All rows are made from the same 11 directions, up to rounding. Whole rows:
In the rows, zero is written as 128.
[[161 102 117 130 116  82 155 140 100 105 118 109  97 196 146 163 109 114
  118 143 159]
 [122 141 111 148 141 115 154 128 152 101 122 121 122 136 145 123 168 124
  114 115 117]
 [173 137  89 115 109  88 138 200 108  32  98  90 136 165 101  97 115 114
   94  85 109]
 [107 110  94 127 133 145  81 153  98 167 117 103 144 191 197 108 140 154
  102  79  97]
 [126 145 119 131 135 127 124 123 140 100 135 147 187  79  54  99 107 138
  134 152 130]
 [130 144 158 100 127 138 151 178 145 110  78 128 105 135 114 125  98 118
  145 157 148]
 [142 155  97 158 160 182 143  57  77 155  85 134 130 124  95  93 161 115
  108  91 106]
 [117 134 141 108 145 141 127 132 112 143 110 119 110 156 132 162 130 115
  102 141 120]
 [ 90 149 133 124 200 161 132 121  79 151  65 142 135 193 121 175 156 104
   76 165 141]
 [137 144 151 119 121 127 115 129 123 142 131 160  66 107 129 152 153  81
  118 150 122]
 [153 159 104  91 125 145 155 113 135 114  97  99 144 110  46  92  89 126
  103 131  62]
 [115 137 178 116 160 154 150  95 108  88 153 101 157  94  70 195 130 127
  114 114 149]
 [167 120  84 126 125  68 181  99 134 120 107 143 106 170 103 131 112  94
  111 187 108]]

The start of a row, then its end:
[120 137 130 141 109 159 129 143 150 142 116  88 113 128 162  98 120 169
 149]  [ 98 137]
[138 105 127 118 135 111 126 131 106 123 125 157 136 144 138 131 135 104
 132]  [118 123]
[113 134 115 119 117 130 169  72 205 172 152  98 120 104 134 119 118 159
 136]  [151  70]
[127 111  83 158 139  83 109 164 114  59 146 131 193 151 143 103 162 137
 110]  [ 80 132]
[124  52 105  78 138  76 156 136 132 128 131 111 208 212 151 142  61 156
 140]  [137 102]
[121 123 117 138 132 125 131 112 128 112 156  92 147 133 138 142 143 148
 109]  [ 93 116]
[ 72 138 146 124 163 166 117 143 147 146 122 110 136 143 185 145 175 146
 111]  [ 95 108]
[100 149 134 148 137 144 123 135 145 176  99 141  99 146 145 134 122 141
 133]  [198 169]
[128 131 132 119 146 133 154 102 127 120 123 122 140 126 102 144 129 121
 118]  [130 115]
[141 125 140 138 124  93 150 173 145  52 131 137 118 120 147 128 162 105
 140]  [ 94 147]
[107 132 103 130 149 153  89 132  94 157 115 120 147 162 149 120 147 137
  93]  [104 104]
[114 147 128 149 145 143 150 118 142 114 118 110 131 125 127 129 150 140
 122]  [120 138]
[ 91 127 120 127 147 125  89 163 131 181 103 171 108 172 191 128 156 114
 115]  [166 123]
[ 92 149 146 152 164 175 155  86 139 107 143  75 178 100 100 149 144 175
 121]  [ 94 146]
[169  83  76 163 123  70 104  80  59 127 167 175 161 151 113 130 131 104
 119]  [132 145]
[125 144 152 123 134 158 137 131 126 111 114 117 143 101  91 124 112 138
 140]  [121 147]
[125 113 126 133 135  89 145 157 156 133  97 199 118 147 157 110 134 100
 164]  [185 154]
[120 119 148 113 151 168 136 140 109 114  97 127 155 129 144 108 141 128
 147]  [ 59 120]
[145 145 129 114 109 160 148 117 121 170  87  83  93 153 102 124  64 151
 130]  [166 138]
[191 125 126 124 106  93 194 143 133  49  99 129  95 122 106 104 126  88
 153]  [ 95 131]
[139 138 107 152 118 116 117 178 128  91 107 136 118 136 156  85 157 122
 131]  [ 93 138]
[136 106 130 124 117 128 111 112  98 109 175  85 164 123 114 151 108 154
 119]  [ 82 129]
[110 117 155 131 134 142  68 207  82 125 108 152 118 161 186 136 148 118
 133]  [100 179]
[137 124 151 142 132  96 137 113 107  94 168 124  93 131 128 206 160  97
 102]  [137 162]
[149 105  97 121 132  88 149  53 112 139 168 127 160 137  74 162  99 122
 103]  [170 102]
[119 119  97 178 108 110  78 129 113 183 145 144 120 158 160 121 114 158
 132]  [185 186]
[120 133  97 106 126 122  96 105 146 195 136 171 104 121 149 107 154  98
 103]  [151  42]
[149 140 179  72 108 137  96 215  99 112  85 153  77 127 110 139  94  80
 133]  [147 144]
[140 138 100 184  94  97 124  81 158 138 187 127 121  84 104 120 122 156
 138]  [175 161]
[149 140 133  98 126 134 137 155 129 120  76 171 132 109  80  83  96  99
 151]  [154 118]
[113 159 168 116 139 131 168 150 160  99 106 100 116 126  78 174  90 139
 126]  [202 178]
[122 123 130 104 113 123 103 127 127 157 150 110 141 133 100 150  75 149
 116]  [176 125]
[151 128 113 112 119 119 150 117 120 156  95 124  95 165 115 130  92 116
 121]  [173 119]
[121 105 148 123 135 155 153  88 135 189 113 145  99 139 182 129 137 124
 165]  [116 122]
[145 133  95 123 139 106 140 119  97  95 124  94 154 165  79 147 109 128
  79]  [138 115]
[ 97 145 128 105 138 169  85 157 131 157 112 128 136 123 151 102 146 134
 111]  [98 80]
[114 117 148  81 158 145 125 180 105 107  78 138 186 156 100 123  86 128
 134]  [131 133]
[134 137 124 108 104 108 131 109 180 143 161 142 118  78 100 117 114 121
 133]  [166  81]
[133  91 138  77 129  93 110 132 120 160 134 193 142 137 118 145  94  89
 139]  [185 104]
[105 124 180  88 146 145 147 128 141 170 103 145 105 141 128 176  97 115
 144]  [193 144]
[172 161 133 116  93 171 119 104 104 136 123 108  81  71  79  96 117 111
 124]  [88 92]
[163 115  71 117  81  86 115 169 143 121 117 115 150 152 111  60  61 153
 137]  [149 106]
[108 153 119 162 146 152 116 112 126 121 136 123 147 103 120 117 166 142
 113]  [106 134]
[120 121 143 117 122 107  82 165 108 122 157 142 110 136 150 168 144 106
 104]  [134 136]
[128 141  68 171 142 109 138 126 131 117 100 132 160 159 117  83 136 146
 114]  [149 138]
[115 113 123  56 132  93 111 178 147 103 140 118 176 150 104 146  90 123
  93]  [148  62]
[ 72 137 147 141 147 106  72 184 156 127 158 175 125 120 178 160 185 115
 111]  [163 149]
[143 152 153 144 124 143 148 128 130 122  97 157 101  95  88 116 114 114
 161]  [169 181]
[131 133 133 108 117 135 128 149 145 122 118 124 139 112 110 104 101 137
 142]  [130 116]
[107 134 132 148 142 160 126  88 131 136 151 111 164  95 115 126 139 159
 132]  [102 131]
[160 136  76 140 113  69 155 116 150  87 147 120 102 137 127 120 164  99
  89]  [121  76]
[108 145 114  95 126 136  89 170 140 151 112 124 138 139 121 110 107 136
 101]  [154  86]
[139  84 145 102 104 117 111 150 115 111 165 104 139 135 170 139 116 137
 144]  [ 60 115]
[123  94 151  70 139  91 131  97 122 111 196 111 166 127  91 215 105 113
  92]  [142  83]
[129 118 141  97 130 135 170 132 151 114 109  95 149 139 116 127  88 148
 145]  [123 117]
[142  99  92 147 148  86 143  88  78 126 138 121 136 200 135 176 138 115
  88]  [142 139]
[118 124 144 168 161 166 137  82  89 148 113 156 128 124 148 134 172 119
 147]  [ 98 171]
[120 128 145 122 146 162 134 137  97 136  88 112 143 157 118 135  99 144
 135]  [129 164]
[126 147 152 122 139 147 120 154  94 128  95 119  89 156 127 163 130 110
 105]  [143 158]
[140 135  96 121 135 124 153 102 121 138 102 108 148 157  79 121  86 140
 108]  [170 115]
[107 130 117 110 143 136 104 142 131 161 111 150 131 146 151 116 142 117
 112]  [136  89]
[113  86 187 116 160 157 158  89 122 150 121 186 159 102 144 139 131 114
 201]  [110 161]
[155 103 116 107 146 101 124  80  81 135 138 194 158 120  73 140 123  74
 118]  [153 102]
[124 143 135 115 143 131 114 153 103 105 115 125 135 138  98 149 126 114
  98]  [138 133]
[116 152 118 121 110 121  49 201 109 102 151 104 135 129 118 134 126 138
  77]  [125 124]
